All rows are made from the same 10 directions, up to rounding. Whole rows:
In the rows, 128 means zero.
[[116 133 114 117 146 197 150 110 193 130 166 104 132 122 159 101 187]
 [ 54  70 103  89 127 126  93 172 166 108 150 100 185 182 137 129 139]
 [147 130 126  88 127 148  89 196 145 113 151 123  62 137 129 150  45]
 [110 156  93 136 135  84 145  74 137 155 107 118 141 192 155 122 153]
 [136 130 101 112  93 137 132 118 172 120 105 139 111 195 104 138 157]
 [135 130  70 136 102 116 140 104 128 149 105 106 143 148 139 129  76]
 [137 134 116 157 151 107 112 171 156 141 101 193 128 172 126 116 218]
 [ 71  98 138  89 128  87 116 144 106 103 147  90 140 123 131 202  82]
 [103 147 112 110 159 164  96 111 114  99 205 119 120  92 151 135 161]
 [176 165 112 137 124 166 151  65  89 139 123  98  92  75 138 122  57]
 [146 174 106 156 153  96 130 141 107 157 177 132 100  71 176 145  80]
 [ 95 149  86 103 101 104 161  90 189 141 165  86 125 179 161 159 125]
 [135 101  76 134 126 157 129 167 137 119 100 135 127  97 122 192 128]
 [143 110  86  97  72 169 100 105  90  70 116 127 105 118  65 195 100]]

The start of a row, then its end:
[170 168 134 151 116  67 131 107  81 154  89 147  94] => [146 120 124  65]
[128 141 104 114 149 198 102  82 127 110 145 117 128] => [141 135  77 168]
[156 155 181 135  77  87 155  99 116 122 139 152 100] => [124  86 140 128]
[ 79 123 171 113  96  84 158 129 186 128 199 116 158] => [150 134 125 170]
[128 144 145 125 157 147 113 119 138 150 153 109 135] => [148 163  32 109]
[129 173 206 125 163  81 142 142 140 150 173 133  83] => [125 160 112 123]
[118 134 156 146 117  93 101 123 105 135 177 147 171] => [136 126  42 135]
[ 93  85 173  94 136 150 102 130 120 102 120 107 161] => [156 108  86 134]
[102 119 101 112 118 134 139 180 220 133 177 124 127] => [153 154 151 161]
[158 126 129 125 138 187 152  88 129 146  70  90 122] => [131 134  79  87]
[115 119 154  89 128 148 128  96 138 125 104  83 125] => [181 127  89  91]
[160 142 126 136 117 163 119 133 141 144 160 123 123] => [117 140  49  85]
[102 127 141 138 135  63 186 152 212 182  98 118 144] => [195 168 131 153]
[ 99 111  78 128 159 137 123 125 116 111  99 129 142] => [119 135 202 182]
[148 176 115 131 160 152 128 131 153 139 176 135  77] => [109 166 127 144]
[126 144 172 143 169 115 181 144 169 156 125 130 109] => [102 162 155 174]
[120 101 182 121 130 168 139 130 124 103 144 124 144] => [ 75 105 125 162]
[153 166 226  95 111 111 144 148 150 117 185 132  43] => [116 114 143  92]
[139 120 157 138 105 120 107 142  99 133 165 126 154] => [100 120  56  65]
[ 88  98 162 123 183 102 143 116  81 120  55 111 148] => [116 130 193 155]
[ 94 121 142 101 146 151 122 117 158 102 140 128 128] => [160 124 139 211]
[110 160  85  99 122 137  99  84 114 106 194 104 108] => [137 144 141 110]
[165 144 134 116  84 165 106 139 146 108 178 149  92] => [127  98  94 114]
[161 164  65 160  67 115 145  72 105 129 158 145 126] => [ 94 111 154 120]
[160 130 118 164 116 122 178 162 151 154 117 140 117] => [ 64 137 177 114]
[122 123  93 132 149 143 154 167 169 140 137 117 116] => [ 90 163 191 132]
[119 133 141 145 152 131 111 173 160 133 178 164 140] => [121 145  90 195]
[107  99 144 131 165 143 167 134 130 125  85 112 141] => [ 83 136 196 167]
[136 112 144 125  58  90 112 155 141 133 151 136 151] => [168  97  69  66]
[149 107 123 128  77 114 149 136 116 134  99 107 129] => [110 105 153  34]
[109 124  89 149 139 104  98 157 129 154 167 128 176] => [134 167  68 104]
[136 113 131 116 155 185  84 145 116 109 119 135 126] => [133 120  79 136]
[137 104 166 124 131 176 112 108  86 118 120 105 157] => [ 97 112  51  88]
[ 88  96 150 111 128 145 182 118 193 136 116  87 161] => [142 142 139 169]
[126 130  85 103 103 129  94 117 101  83 125 145  98] => [147  91 203 137]
[158 114 160 111 117 210 126 107 111 102 119 111 114] => [ 90  95  95 106]
[147 107 139 113 129 167  65 181 102 100 143 148 115] => [115 102  90  90]
[127 129 144 104 123 152 138 131 143 123 164  94 107] => [101 140 136  81]
[105 120 107  92 129 149 162 106 168 135 119  62 118] => [144 157 166  83]
[118  91 117 122 152 160  88 126  73 118  87 106 166] => [123 124  87  84]
[100 155  92 133 177  94 100  90  80 128 124 131 132] => [149 157 147 158]
[117  88 165 136 150 121 107 181 131 133  89 150 163] => [153 117  80 151]
[100 107  70 129 152 128 123 136 134 148 106  95 164] => [144 167 129  99]
[161 165 176 112  54 148 147  68 139  93 192 145  86] => [119  72 120 158]
[127 116 112 150  81  69 156 127 141 145  90 145 156] => [162 106 152 134]
[ 87 124  89 128 130  72  48 154  79 104 183 159 163] => [152 126 123 136]
[119 184  48 142 154  86 114  87 104 144 153 130 110] => [144 174 165 133]
[142 134 175 137  92 129 165  95 152 140 137 126 142] => [133 111  73 144]
[165 139  88 172 136 155 171  79  80 153  92 107 139] => [ 38 145 148  87]
[148 144  68 157  92 101 113  78  96 142  98 147 156] => [173 112  87 122]
[100 157 112 136 160 100 103 139 160 155 194 133 146] => [168 184  60 156]
[174 174  68 159  92 121 124  87  94 133 146 154 106] => [104 119 136 109]
[126 133 110 107 176 108  76 151  94 133  73 125  97] => [191 145 124  73]
[120 151 107 110 143  92  65 146 109 107 133 167  91] => [197 119 145 150]
[108 106 165 101  95 146 106  88 111  81 133 136 152] => [161  70 102 184]
[150 138 114 138  87 133 146 125 152 125 144 147 116] => [119 108 146 145]
[149 152 167 105 102 115 147 110 141 128 125 119  79] => [156 113 135  91]
[121 134 106 101 166 146  91 138 118 133 130  93 108] => [152 164 103  59]
[ 72  95 140  96 118 116 115 138 116  98 184  92 160] => [100 129 165 105]
[125 148 155 127 120  81 129 125 141 142 134 141 118] => [178 129 104 134]
[150 150  97 145 156 133 122 180 168 152 136 155  96] => [132 161 129 140]
[148 104 129 154 171 136 127 219 134 144  87 157 118] => [ 82 141 160 124]
[ 93 129 159  85 158 146  90 108 102  81 157 121 110] => [139 117 147 168]
[126 137 110  92 133 133  89 191 149 103 177 135  68] => [131 135 186  96]
[113  89 161  89 122 190 143 126 146  98 122  88 129] => [105 109 146 121]
[134 116  64 141 117 137 117 188 165 123 137 161 124] => [120 128 180 157]
[169 135 120 156 125 176 145 119 126 140 122 136 126] => [ 78 127  98 128]
[158 142  84 130 190 187 114 111 101 134  55 121  90] => [127 149 137 121]
[145 161 105 124 157 146 124  92 116 152 117  97 103] => [145 166  88  74]
[139 103  88 104  70 158  76 175 145  86 153 157 117] => [153  78 140 118]
